Every row belongs to one group in each of 4 separate groupings. Each group adds its own fixed numbers to the row, and there is some noise. The rows also spread widely along 13 directions, which tell nothing about the answers.
Known rows, each followed by its group in each grouping:
[-0.55 -0.91  1.18  2.76 -1.27  0.22 -0.43  0.90 -0.15 -1.69  0.40  0.54
 -1.09  2.50 -4.07 -0.31  1.63  0.94 -0.78 -0.34 -1.03 -1.42 -1.31  0.01
  1.51 -0.87 -1.71  2.10  1.10 -0.19 -0.10  2.56]	T C gud zomuz
[ 0.11 -0.37  1.69  0.14 -0.68  0.06 -0.15  0.84  0.09 -0.25 -0.61  2.08
 -0.86  0.37  0.39 -0.78 -0.91 -0.72  1.92  0.19  0.00  0.45  0.39  0.03
  0.79 -0.72 -0.90 -0.64 -0.50  0.04  1.26  0.81]	V W baged ril
[-1.98  3.46 -2.09 -0.41  1.32  0.50  1.05 -1.81 -1.35 -0.14  1.50 -0.79
 -0.30  2.33  2.04  0.41 -3.07 -2.12  1.79 -0.92 -2.69  2.48  1.68  3.84
 -1.94  3.87  2.13  1.59 -1.76 -0.57 -3.69 -2.54]	T Z rus novi
[-0.56 -1.38  0.60  1.30 -0.41 -1.54  1.21  0.50 -0.28 -1.57 -0.32  1.89
 -0.65  1.10 -1.49  0.02  0.22  0.12 -0.13 -1.66 -1.02  0.59  0.00 -0.73
 -0.33  0.87 -0.11  1.75  0.30 -0.48  0.77  1.53]	M W Mil zug
[ 2.59 -0.16  1.34  2.29 -0.43 -0.31  0.97 -0.57 -0.06  0.23  1.04 -0.03
  0.03  1.12  0.78  0.43  1.47  0.59  3.12  0.71 -0.18  0.91  0.28  0.39
 -0.47 -0.04  0.51 -0.58 -0.52 -0.62  0.74  0.88]	M L baged Kob
[-1.60 -1.09 -2.83 -0.26 -1.00  2.84 -1.52 -1.03  1.80 -0.26  1.05 -2.41
 -1.65  0.91 -0.50 -0.74 -1.24 -1.02 -5.95  0.11 -2.66 -1.40 -0.21  0.03
  0.01  1.08 -0.19  0.18 -0.24  0.77 -0.78 -1.45]	V X gud Zana
[-1.41  2.10  0.52 -2.26  0.97 -1.05  1.16 -0.65 -1.27 -0.23  0.58 -0.74
 -1.30  0.01  3.32 -0.28 -2.32 -1.19  1.69 -0.45  0.08  3.11  1.76  1.91
 -0.35 -0.58  0.22 -0.04 -0.20  0.13 -1.81  1.56]	M Z Ginu Kob
[ 2.59 -1.59 -0.02  0.61 -0.65 -0.08  2.17  1.56  1.52  1.92  0.53  1.10
 -0.66 -2.47  1.94  0.44 -0.55  0.11 -0.06  0.50  0.55 -0.75 -0.23 -0.65
 -1.01  0.23  1.03 -0.55 -1.24 -0.40  1.19  0.21]	M C Ginu Zana
[ 0.33 -1.13  1.69 -1.37 -1.61  0.54  0.05 -0.46  1.02  1.56  1.73 -1.43
 -0.33  0.50  0.27 -0.77 -0.51 -0.11 -1.24  0.44 -1.70  0.78  0.31  0.20
  1.75  0.66 -1.17 -0.17  1.96 -1.03  1.61  0.73]	T L rus novi
[-1.87 -1.19 -0.14 -1.53 -0.08 -1.23 -1.00  1.29  1.09 -1.00  0.54  0.38
  0.15  2.36  1.12 -0.04 -0.09  1.97  1.58 -1.74 -1.13  1.45 -0.29 -1.85
  0.81  0.76 -1.22  2.03  1.05 -0.41  1.11  1.44]	T X Mil zomuz
[ 2.25 -0.41  0.81 -1.32 -1.70  0.14  0.26  0.30  2.36  2.89  2.30 -1.50
 -0.57 -1.52  1.60 -0.84 -0.33  1.23  0.12  1.79 -0.79  0.88 -0.29  0.43
  2.36 -0.23  0.32  0.33  2.41 -0.92  2.47  0.62]	V W gud ril
[-0.38 -0.87 -0.84  1.47 -1.48  0.70  0.70  0.36  0.26  0.49  1.30  0.32
 -2.29  0.43 -1.12 -0.03 -1.84 -0.78 -3.70 -1.08 -0.63 -1.71  1.35  0.23
 -1.37  0.44  0.34 -1.49 -1.82 -0.49 -0.72 -1.05]	V Z Ginu zug
[-0.39 -0.75 -1.87  0.67  0.54  0.70  0.30  0.04  0.69 -0.33  0.23 -0.24
 -0.75 -0.55  0.72  0.83 -0.13  1.22 -1.08  0.04 -0.84  0.05 -0.42 -1.30
 -0.64  0.92  1.08  0.98 -1.15  0.53 -0.39 -1.10]	M C rus Kob
[-0.04  2.22 -0.29  1.83 -1.15 -0.41  0.89  0.34 -1.61 -0.56  1.42 -1.16
  0.77  0.69 -2.05  0.19  0.24  1.09 -0.83 -0.45 -1.09 -0.13  1.34  1.74
  0.33  1.66  0.50  1.03 -0.17 -2.09 -2.51 -0.90]	M Z rus zomuz
[ 0.82 -0.94  0.67  0.02  0.03 -1.48  3.21  0.02 -1.90  0.14 -0.24  1.88
  1.10 -0.01 -2.46  0.43 -0.24  0.74  0.02 -1.29  0.92 -0.45  1.02 -0.47
  0.02  0.55 -1.08 -0.20 -1.46  0.14 -0.10 -1.02]	T W baged Kob
[ 1.36  1.31 -0.69  1.13 -0.60  0.07  2.15  1.00 -0.99  0.50  1.66 -1.56
 -1.23  0.12  1.17 -0.04 -0.37 -0.46  0.23 -1.44  0.09  0.48  1.34  2.38
 -2.16 -0.18  0.71 -0.61 -0.52 -0.25 -1.12  1.87]	V C baged zomuz
[-0.52  0.43  0.97  0.30 -1.49 -1.93  1.18  2.74 -1.11 -1.92 -1.51  2.49
 -0.46 -1.75 -1.40 -0.76  0.56  0.99 -0.10 -1.18  0.78 -0.55  1.20 -1.88
  0.90 -1.69 -1.18  0.35  0.42 -1.34 -0.23  2.08]	V Z baged zomuz
[-0.80  0.24 -0.06  1.62 -0.85  0.08 -0.26  1.94 -0.63 -2.30 -1.13  1.10
  0.04  0.57  0.58 -0.28 -0.05  0.07  1.44 -0.74 -0.31 -0.10  0.31 -0.59
 -1.37  0.38  0.30  0.70 -1.03 -1.53 -0.73  0.20]	T Z gud zomuz
[ 1.44 -0.72 -1.46 -2.22  0.03  1.60 -0.21 -1.13 -1.05 -0.33 -0.78 -3.76
  2.26 -2.39 -0.11 -0.86  2.11  0.37 -3.99  1.63  0.32 -0.39 -1.04  0.41
  0.80 -1.49 -0.84  0.15  0.90 -0.01 -0.51 -0.49]	V W gud Zana
[-1.13  1.64 -0.02  1.05  0.17  0.23  0.92  1.56 -2.17 -1.81 -3.29  2.96
  1.69 -2.97 -0.30 -0.48 -0.16 -1.26  0.58  0.68  0.28 -1.85 -0.06  0.14
 -0.58 -0.06  0.59  1.63 -1.83 -0.13 -3.09 -1.38]	V Z Ginu zomuz
[ 0.37  0.62 -1.77  2.28  0.12  0.61 -0.72 -1.18  1.16 -0.88  1.09  0.58
 -1.33  1.64 -0.71  0.60  1.35  0.88  0.83  0.55 -1.31 -0.21 -0.72  0.31
 -0.29  0.08  1.48  1.35 -0.78  0.15 -1.20 -0.58]	V Z baged zug
[-3.44 -1.35 -1.10 -0.58  1.18 -0.40 -0.54 -1.39 -0.43 -2.24  1.48 -0.89
 -1.75  5.93 -2.47  0.59 -0.06  0.55 -0.69 -1.95 -2.86  1.73 -0.55 -0.46
  0.50  1.71 -2.21  2.62  0.77  0.93 -0.17  2.58]	M C baged novi
[-0.64  0.16 -1.21 -2.91 -0.10 -0.63 -0.11  0.39  0.08 -1.88 -2.66  0.94
 -0.17 -3.69  1.02 -0.50  1.59  0.72 -0.56 -0.33  0.63  0.92  0.43 -2.92
  1.59 -2.79 -0.97  0.71  1.40 -0.40 -0.17  1.26]	T W baged novi
[ 1.09 -0.05 -2.01  0.67 -0.32  0.08 -0.13  0.32  0.18 -0.98 -0.09 -0.78
 -2.36 -1.24  0.86  0.38  1.83  1.66 -1.11 -0.64  1.65 -0.22  0.62 -1.67
 -0.57 -3.66 -0.16 -1.77 -1.03  0.32 -0.27  1.85]	V C baged Kob
[ 1.64 -1.66 -2.96 -0.29  0.94 -2.21  1.64 -0.76  1.47 -0.76 -0.35  3.69
 -2.71 -1.36  0.37  1.64  1.55  0.66  0.89 -1.16  1.56  0.83  1.97 -3.36
 -0.39 -2.53  0.26 -0.69 -1.75  0.94 -0.10  1.13]	M W Ginu novi
[ 0.03 -1.12  2.29  0.98  0.87  0.76 -0.48 -1.73 -1.84 -1.22 -0.33 -0.08
  2.16  3.12 -1.65 -0.19  0.56 -1.13  1.69  1.52 -1.12  0.14 -2.41  2.03
  0.33  0.90 -1.33  2.14 -0.27  0.77 -0.42  0.09]	V Z gud zug
[ 0.89  0.26  0.18  2.87 -0.25  2.91 -3.75 -1.18  3.79  1.20  0.97  1.64
 -1.79  1.82  0.38  0.95  2.04  1.28  2.76  3.53 -0.65 -1.77 -1.18 -1.62
  2.34 -0.97  0.13 -0.82 -1.46  0.41  0.09 -2.21]	M L baged novi
[-1.99  1.61 -0.83  4.15 -0.22 -0.78  0.47  1.81  0.36 -3.73 -0.87  2.52
 -2.55  1.02  0.56 -0.25  0.74  0.16  1.89 -1.65 -2.29  1.07 -0.21  0.59
 -2.44  1.29  2.97  3.63  0.07 -1.62 -1.40  2.91]	M Z rus zug
[-2.87  1.31  1.02  0.86  0.16 -0.72 -0.17  0.92 -0.73 -3.60 -3.15  4.12
 -1.46 -0.72 -1.20 -0.83  0.44 -0.87  0.81  0.05 -0.03 -0.40  0.23 -1.43
  1.56 -1.45 -1.20  1.48 -0.37  0.46 -1.70  1.91]	M L baged Zana
[-1.25  2.26 -0.95 -2.32 -0.60 -0.23 -0.31 -1.69 -2.31 -2.60 -1.24 -2.41
  1.08 -0.91  1.23 -0.67 -0.92 -1.91 -0.32 -0.50 -1.40  2.76  0.98  1.49
  1.08  0.19 -0.93  1.59  1.39 -0.86 -2.03  0.40]	T X gud ril
[ 2.00  2.55  2.14 -0.26 -0.49 -0.14 -2.53  0.46  1.28  1.01  1.21 -0.08
 -1.33  0.68  3.56 -0.59 -0.25  0.35  5.40  1.73  2.14  2.27  1.06  1.08
  1.97 -2.69 -0.51 -2.60 -0.52 -1.53  0.12  0.11]	V W gud Zana
[-2.48  0.51  1.85 -0.44 -0.45  0.23  1.46  0.58  1.99  1.14  0.98  3.18
 -2.86  0.09 -1.34 -1.17 -3.17 -1.26 -1.50  0.73 -2.18 -0.81 -0.09  0.61
  2.50  1.20 -0.23  1.70  0.69  1.22 -0.67  0.52]	M Z baged Zana
[-1.39  0.43 -1.52 -1.44  0.42 -0.25  1.15 -1.18  0.82 -1.22 -0.25  1.82
 -3.15 -0.48 -0.05 -0.40 -0.84 -1.20 -0.67 -0.90 -0.56  1.23  1.27 -0.06
  0.81 -2.01 -0.31  0.50  0.29  1.92 -0.84  1.96]	T W baged ril
[ 0.78  0.12 -1.26  1.18 -0.27 -0.23  0.55 -0.48  0.47  1.48  2.63 -0.22
 -0.34  2.85 -0.71  0.62 -0.56  1.41  0.79 -0.23 -0.70  0.25  0.92  1.58
  0.02  1.54  0.53  0.00 -1.12 -0.66  0.07 -1.07]	V W Ginu ril
[-0.18  0.22  0.07  0.76 -0.51  0.28 -0.48  1.70  1.06 -0.68  0.02 -0.26
 -0.25  0.76  1.61 -0.74  1.14  1.34  1.65  0.11 -1.87  0.45 -1.06  0.02
 -0.59  0.74  1.00  1.84  1.17 -1.94  1.01  2.26]	V Z baged novi
[-0.85  1.40 -1.18  1.54  0.89  0.77 -1.09  0.13 -2.11 -2.05 -1.59 -0.90
  2.31  0.85 -0.40  1.09  1.61  1.93  1.97  0.64  0.00 -0.48 -1.18 -0.20
 -0.07  0.78 -0.48  1.26 -1.95 -0.81 -1.70 -1.42]	M C baged ril
[-1.97 -2.15  2.70 -0.06 -0.07  2.72  0.17  2.37  0.07 -0.37 -2.95  1.47
 -0.10 -1.83  0.58 -2.47 -0.57 -1.49 -2.32  0.95 -0.93 -2.48 -2.31 -0.45
 -0.65 -0.66 -0.61  0.84  0.05  1.37  1.31  1.55]	V W baged Kob

New rows, each followed by its group in each grouping:
[-1.07  1.03 -1.51  0.10 -0.33  0.16 -0.20 -0.64 -0.29 -2.29 -0.03 -0.97
 -1.90  0.04  0.03 -0.80  0.45 -0.52 -1.49 -0.77 -1.44  1.81  0.98  0.97
  0.40 -0.92  0.45  1.19  1.31 -0.34 -0.78  2.36]	M W rus ril
[-2.43  2.34  2.51 -0.19 -1.25  1.20 -0.28  0.85  0.11  0.49 -0.21  0.97
 -2.23 -1.43  0.21 -1.39 -2.79 -1.98 -1.20  0.39 -0.84 -0.22  0.78  1.28
  1.82 -0.07 -0.47 -0.07  0.65 -0.07 -1.59 -0.86]	M W baged zug
[-0.95  0.14  0.68 -3.10  1.51 -1.04  1.30  0.78  0.79  2.55  0.45  1.89
 -0.20 -1.01  2.54  0.62 -1.84  1.48  1.39 -0.56  2.22  0.72  0.66 -1.07
  0.61 -1.00 -0.91 -0.82 -1.57  1.37 -0.13 -1.35]	T W Mil zug
[ 1.57 -1.03  0.89 -0.92  0.02 -0.92 -0.51 -1.76 -0.39 -0.76  1.07 -1.15
  0.33  2.55 -1.55  0.26  1.75  1.53  1.47  0.74  0.67  1.48 -0.27 -0.16
  2.41 -2.42 -2.62 -0.36  0.42 -0.17  0.96  2.08]	T Z gud ril
[-0.01 -1.23 -0.76  2.40 -1.63  1.08 -0.46 -0.44  1.48 -1.61 -0.04  1.46
 -1.24  0.61 -2.20 -0.14  1.04  0.14 -1.02 -0.31 -2.44 -0.71 -1.07 -0.90
  0.17  1.15  1.02  1.94  0.82 -0.68  0.53 -0.91]	T W baged zug
[ 1.75 -1.94  0.86  1.56 -1.20  0.64  0.36 -0.26  1.69 -0.40 -0.05  1.41
 -1.90 -0.94 -1.09 -0.69  1.67 -0.03 -1.31  1.02  0.17 -1.44 -0.72 -0.70
  0.80 -3.33 -0.15 -0.51  0.02  0.38  0.84  2.33]	T Z Ginu Kob
[-2.25  0.17 -0.13 -0.92  0.16 -0.56  0.22  0.87 -2.21 -2.69 -2.72 -0.38
  2.89 -1.48 -0.53 -0.97  1.07  1.05 -1.35 -0.50 -1.39  0.18 -1.32 -0.58
  0.63  0.98 -0.72  3.68  1.42 -0.65 -1.04  0.84]	V X rus Kob
[ 2.68  0.65  0.63  0.01  0.38 -1.78  2.17  0.02 -2.71  1.12  1.13 -2.96
  3.20  0.29 -0.28  1.06  3.18  3.98  0.80 -0.62  2.87  0.53  0.60  0.93
 -0.43 -1.46 -1.36 -1.15 -0.65 -1.53 -0.59  0.82]	T L rus zug
[-1.47 -3.09  1.67 -2.12  1.27 -0.35  2.19 -0.19 -1.69 -1.78 -2.06  0.33
  0.06 -0.48 -0.37 -1.35  0.26 -2.17 -2.69 -1.24 -0.20  0.77 -1.16  0.27
 -0.92 -1.52 -1.96  1.53  1.01  2.34  0.77  4.37]	M W Mil zug
[-0.46  2.17 -3.92  1.38 -0.22  0.94  0.43 -1.48  0.16 -1.41  0.69 -0.75
 -5.13 -0.24 -2.02 -0.20  1.88 -0.50 -5.08 -1.25  1.21 -1.72  2.73  0.71
 -0.55 -5.14 -0.50 -2.77 -1.98  1.33 -3.91  2.85]	V Z baged novi
[ 1.44 -3.64 -2.06  1.78  0.45  1.81  1.36  0.91  1.18 -0.82 -1.49  0.88
  1.63 -1.16 -0.22  0.51  1.97  0.87 -1.19  0.63 -1.62 -2.21 -3.26 -1.77
 -2.50  1.79  1.45  2.36 -1.40  0.53  1.32 -0.72]	T C baged Zana
[ 1.34 -0.13  0.00  0.05 -0.51  0.66 -0.05  1.19  0.29  1.35  1.86 -1.31
 -1.60  1.08  3.14 -0.36 -1.27 -0.35  0.40 -1.02  1.45  0.15  2.12  0.90
 -2.40 -1.71 -0.16 -4.03 -2.77 -0.20  0.19  0.83]	V Z Mil zomuz
[ 1.00  1.10 -0.04 -0.45 -0.23 -1.29  2.24  1.10  0.94  0.61  0.38  0.51
 -1.09 -2.31  0.99 -0.38  1.65  2.53  0.78 -0.44  0.96  0.67  0.47 -0.25
  0.66 -2.27  0.97  0.90  1.21 -0.37  0.06  2.26]	T W baged Kob
[-0.58  0.64  0.04  2.13 -1.00  1.58 -1.95  1.04  1.56  0.41  0.49  0.69
 -0.66  1.32  1.11 -0.37 -0.52  0.62  0.70  1.36 -0.82 -1.39 -0.16  0.00
 -0.12  1.16  0.79 -0.63 -1.55 -1.38 -0.17 -1.80]	V L Ginu Zana
[-0.95 -3.79 -0.68 -0.65 -0.83 -0.11  1.75 -0.50 -1.09 -2.97 -2.58  1.03
 -0.63 -2.07 -1.85 -1.05 -0.72 -2.47 -4.51 -0.61 -2.28 -0.09 -0.99 -2.04
 -0.23  0.43 -0.75  2.60  1.22  1.33  0.95  1.91]	V C gud Kob
[-1.62 -0.64  0.31  0.70 -1.80  1.52 -0.75  2.24  1.62 -0.77 -1.43  0.50
 -0.62 -1.76  0.49 -1.72 -0.09 -0.10 -2.32  1.04 -2.75 -1.50 -1.65 -0.97
  0.32  1.13  0.61  2.58  1.58 -1.69  0.78  1.22]	V Z gud novi
[ 1.42 -2.58 -0.17 -1.90  1.16  2.04  0.47  0.60  2.61  2.46 -0.04  1.05
 -0.57 -2.36  3.85  0.13 -1.32 -0.43 -0.21  1.62  0.67 -0.35 -1.43 -1.31
 -0.46 -0.92  0.25 -1.17 -1.91  2.19  1.26 -1.21]	T C rus Zana
[ 1.25 -1.13  2.65 -0.15 -0.39 -1.18  0.32 -0.49 -0.40  0.56  1.06  0.55
  0.71  2.64 -1.79  0.55  0.89  0.87  3.04  0.26 -0.42  0.82 -1.06 -0.11
  2.46  0.14 -2.45  0.83  0.84 -0.50  1.45  1.53]	T C baged novi
[ 0.24 -0.92 -1.13  2.22 -0.90  0.90  1.24  2.67  1.11  0.34  0.15 -0.55
  0.38 -0.29  1.76 -0.01  0.18  2.57 -0.36 -0.53 -0.76 -1.40 -0.68 -0.69
 -3.17  1.72  2.35  0.86 -1.68 -2.05  0.81 -0.57]	T Z gud Kob
[ 1.22 -2.01 -1.40 -0.57 -0.40  1.57  1.09  0.07  2.00 -0.45 -0.47 -0.62
 -3.36 -3.08  2.73 -1.41  1.13 -1.71 -3.15 -0.56 -0.38  0.25 -0.31 -0.09
 -2.19 -3.20  1.36 -0.43  1.29  1.74  1.12  3.69]	V W baged zug
[ 1.48  0.75 -3.26 -0.42 -1.90 -1.64  4.26 -1.86 -1.19  0.24  0.82 -0.32
  0.15 -3.73 -1.74  0.25 -2.28 -2.15 -3.54 -0.58 -3.17  0.96  1.58  1.86
  0.53  3.45  2.41  3.03  1.46 -0.83 -1.30 -1.40]	V C Ginu ril
[-1.19  2.05  3.03 -2.32 -0.07 -1.25 -0.83 -0.88 -2.00 -0.73  0.03  0.33
  0.89  1.49 -1.36 -0.69 -1.40 -0.73  2.56  0.91 -0.52  2.09 -0.30  1.39
  4.47  0.34 -2.87  1.42  1.67 -0.28 -0.81  0.38]	V C baged Zana
[ 5.46 -0.32 -2.45 -0.03 -3.46 -0.75  0.92 -3.14  1.41  0.27  1.92 -1.43
 -1.26 -3.22 -0.28  0.68  0.73 -1.42 -1.44  0.81 -1.37  1.97  2.37 -0.76
  1.58 -0.30  1.63 -1.20  1.42 -2.65  0.35 -1.72]	T Z gud novi
[ 0.85 -0.56  0.24 -1.80 -0.29  0.38 -1.37 -1.84 -1.75 -0.52  1.24 -4.45
  2.52  1.03  0.59  0.40  0.60  1.06 -0.53  0.53 -0.83  2.41 -0.25  0.37
  0.78  1.05 -0.89 -0.18  1.02 -1.78  0.11 -1.57]	M Z rus zug
[-0.28 -1.02  0.37 -1.49  0.78  0.80  0.24 -3.18 -4.89 -1.93 -1.41 -2.08
  4.02  1.45 -4.04 -0.24  0.49 -1.23 -2.48  0.38 -0.60 -0.21 -0.50  1.03
  1.12  0.81 -2.92  0.32 -0.65  0.96 -1.62 -2.63]	V W baged Kob
[-1.94  1.86  0.98 -0.23  0.05 -1.52  0.56  1.73 -2.33 -2.82 -3.28  1.78
  1.17 -2.63  1.03 -0.70  0.13 -0.52  1.82 -0.42 -0.32  1.17 -1.28  0.24
  0.24  0.11  0.38  3.93  1.39 -1.07 -1.42  1.93]	V C Ginu zug
[ 4.95 -2.84 -1.74 -2.69 -0.50  0.40  1.13 -1.73  1.00  1.27  1.63 -3.31
 -0.60 -2.51  6.44 -0.07 -0.49 -2.23  0.33 -0.59  0.00  3.96  1.09  0.56
 -3.44 -0.77  2.19 -2.40  0.61 -0.31  2.57  0.72]	V W Ginu zug
[-0.64 -0.73  0.67  3.08 -2.12  1.05 -0.72  0.28  0.36 -1.76  0.15  1.59
 -4.22  2.54 -1.04 -0.61 -1.88 -3.69 -0.70 -1.73 -1.53 -0.51  1.37  0.79
 -1.40 -0.15 -0.46 -1.56 -1.46 -0.86 -0.01  1.78]	T C Ginu novi
[ 2.46 -2.52 -0.63  0.35 -0.49 -1.49  1.89 -0.69 -2.78 -2.19 -0.70  0.02
 -0.14  0.46 -0.90  0.61  0.58 -2.03 -0.81 -2.34  0.44  1.32  1.72 -0.53
 -2.19 -0.57 -1.58 -1.90 -1.74 -0.66  0.64  1.89]	V C rus novi
[ 1.45 -1.56  0.53  2.16 -1.37 -1.19  1.87  0.19 -0.37 -0.08  0.06  1.73
  1.86  0.97 -3.25 -0.24  1.14  0.32  0.20 -0.21 -2.45 -0.87 -0.92  0.32
  0.43  3.25  0.47  3.02  0.73 -1.73  1.40 -0.01]	V W Mil novi
[ 2.29 -1.77 -2.14  1.31 -0.60  1.74 -0.96  0.54  0.66 -0.55  0.42 -3.86
  1.74 -0.15  0.70  0.19  5.06  3.61 -1.44  0.68  0.38 -1.40 -1.59 -0.98
 -1.55 -1.90  0.39  0.13  0.60 -1.29  0.76  1.47]	T L Ginu zomuz
[-0.50 -0.42  1.49 -1.98  0.71 -0.73  0.71  1.25 -2.12 -2.13 -2.97  0.11
  2.17 -2.03  1.75 -0.81  1.11  0.62  1.71 -0.10  0.65  1.55 -0.69 -1.32
 -0.02 -0.94 -0.96  1.35  0.88 -0.40  0.66  1.72]	M W baged Kob
[ 0.30  0.32 -2.35 -1.47  0.32  0.64  0.85 -1.79 -1.14 -1.52  0.14 -3.13
 -0.13 -0.41 -0.49 -0.66  1.29 -0.54 -3.42 -0.42 -0.19  0.98  0.31  1.52
 -0.35 -1.43 -0.27  0.41  0.80  0.36 -1.74  1.43]	T W gud Zana
[-2.76 -0.67  0.39  1.28  1.91  0.61 -0.34  0.03 -0.07 -1.75 -1.61  4.13
 -2.58  2.60 -0.09 -0.56 -0.80 -1.62  1.47 -0.52  0.39 -0.57 -0.17  0.02
 -0.95 -1.78 -0.70  0.40 -2.73  2.85 -1.21  1.63]	V W Ginu Kob
[-3.61  0.61 -0.95 -2.38  0.75 -1.50 -0.35 -1.34 -1.62 -2.58  0.24 -1.28
 -2.47  1.46 -1.22  0.21  0.23  0.97 -3.39 -2.11  0.67  2.13  2.19 -1.29
  1.65 -2.78 -3.04 -0.58  0.79  1.08 -2.09  2.68]	M L rus zug
[ 2.38 -2.08  0.08 -1.30 -1.03  0.12  0.75 -2.29  0.33  0.10  0.25  0.42
  0.29 -0.98 -0.82 -0.45  0.09 -2.14 -0.39  1.06 -2.27  1.16 -0.21 -0.19
  1.55  0.94 -0.16  0.97  1.72  0.09  1.49 -0.57]	V W baged novi
[ 1.36  0.12  0.87 -0.68 -0.76  0.22  0.73 -0.23 -0.02 -0.30 -0.33 -0.44
  0.17 -1.58  0.58 -1.12  0.68 -0.67  0.25  1.32 -0.90  0.67 -0.73  1.07
  1.24 -1.26 -0.17  0.81  1.37 -0.13  0.76  2.40]	V Z baged ril
[-0.89  1.47 -0.88  1.52 -0.98  0.24 -1.62 -0.44  0.28 -0.55  0.56 -0.35
 -0.89  0.26 -2.76  0.39  1.07  2.57 -1.07  1.41 -0.08 -1.30 -0.54 -1.09
  3.36 -0.88 -0.73  1.39  0.25 -0.41 -1.51 -1.14]	V C gud Kob
[ 0.94  0.97  0.49  1.15  0.75 -0.34  1.82  1.51 -0.22  2.05  1.43 -0.01
 -0.90  1.57  1.86  0.43 -0.21  0.61  2.66 -0.86  0.84  0.03  0.48  1.92
 -1.82  0.02  0.04 -0.74 -1.98 -0.05 -0.30  1.90]	V C baged novi
[ 3.70 -0.83  0.12 -0.46 -1.55  0.78 -0.28 -2.43 -0.54  0.20  0.25 -2.69
  2.22 -1.69  0.38  0.22  0.82 -1.46 -0.15  2.32 -1.52  1.00 -0.20  0.35
  0.97  1.09  0.13 -0.07  0.70 -1.91  0.41 -2.05]	M Z gud novi
[-0.31  0.99  1.63  1.26  0.62  1.17  1.06  1.12 -0.76  1.00 -0.34  0.23
  0.29  0.36  0.04 -0.35  0.34  0.13 -0.37  0.81  1.27 -2.01 -0.10  1.23
 -0.44 -0.91 -1.22 -1.52 -2.30  0.67 -1.29  0.59]	M L baged Zana
[ 0.64  0.36  1.27 -1.65 -0.45 -1.04 -1.01 -2.16 -1.14 -0.62  0.96 -0.61
 -1.32  0.86 -0.12  0.18 -1.43 -1.16  1.26  0.62  0.52  2.59  1.34 -0.07
  3.01 -1.87 -2.28 -1.23  0.35  0.45 -0.25  0.23]	V C gud Kob
[-0.70 -0.34 -0.89 -1.57 -0.47 -2.99  0.48  0.13  1.02 -1.76 -0.58  2.14
 -0.42 -1.95 -2.09  0.67  1.89  4.31 -0.11  0.05 -0.24  0.91  0.00 -4.72
  4.08 -1.18 -0.73  2.68  2.07 -0.84  0.36  0.73]	M Z baged Kob
[-2.78  0.65  2.39 -0.85  0.79 -1.51 -1.47  1.16 -2.25 -3.45 -3.61  3.32
  1.17  0.73 -1.27 -0.95  0.98 -0.59  2.27 -0.55  1.33 -0.07 -0.39 -1.30
  2.35 -2.88 -3.92  1.38 -0.20  1.15 -1.45  2.60]	V X Mil zomuz
[ 2.58 -1.96  1.01 -0.13 -0.41  0.37  1.95 -1.81  0.21  1.61  1.59  0.31
 -1.03  0.39 -2.04 -0.17  0.64 -1.55 -1.85  0.16  0.02 -0.34  0.59  1.33
  0.89 -1.53 -1.33 -1.29 -0.16  1.22  0.44  1.03]	T W rus novi
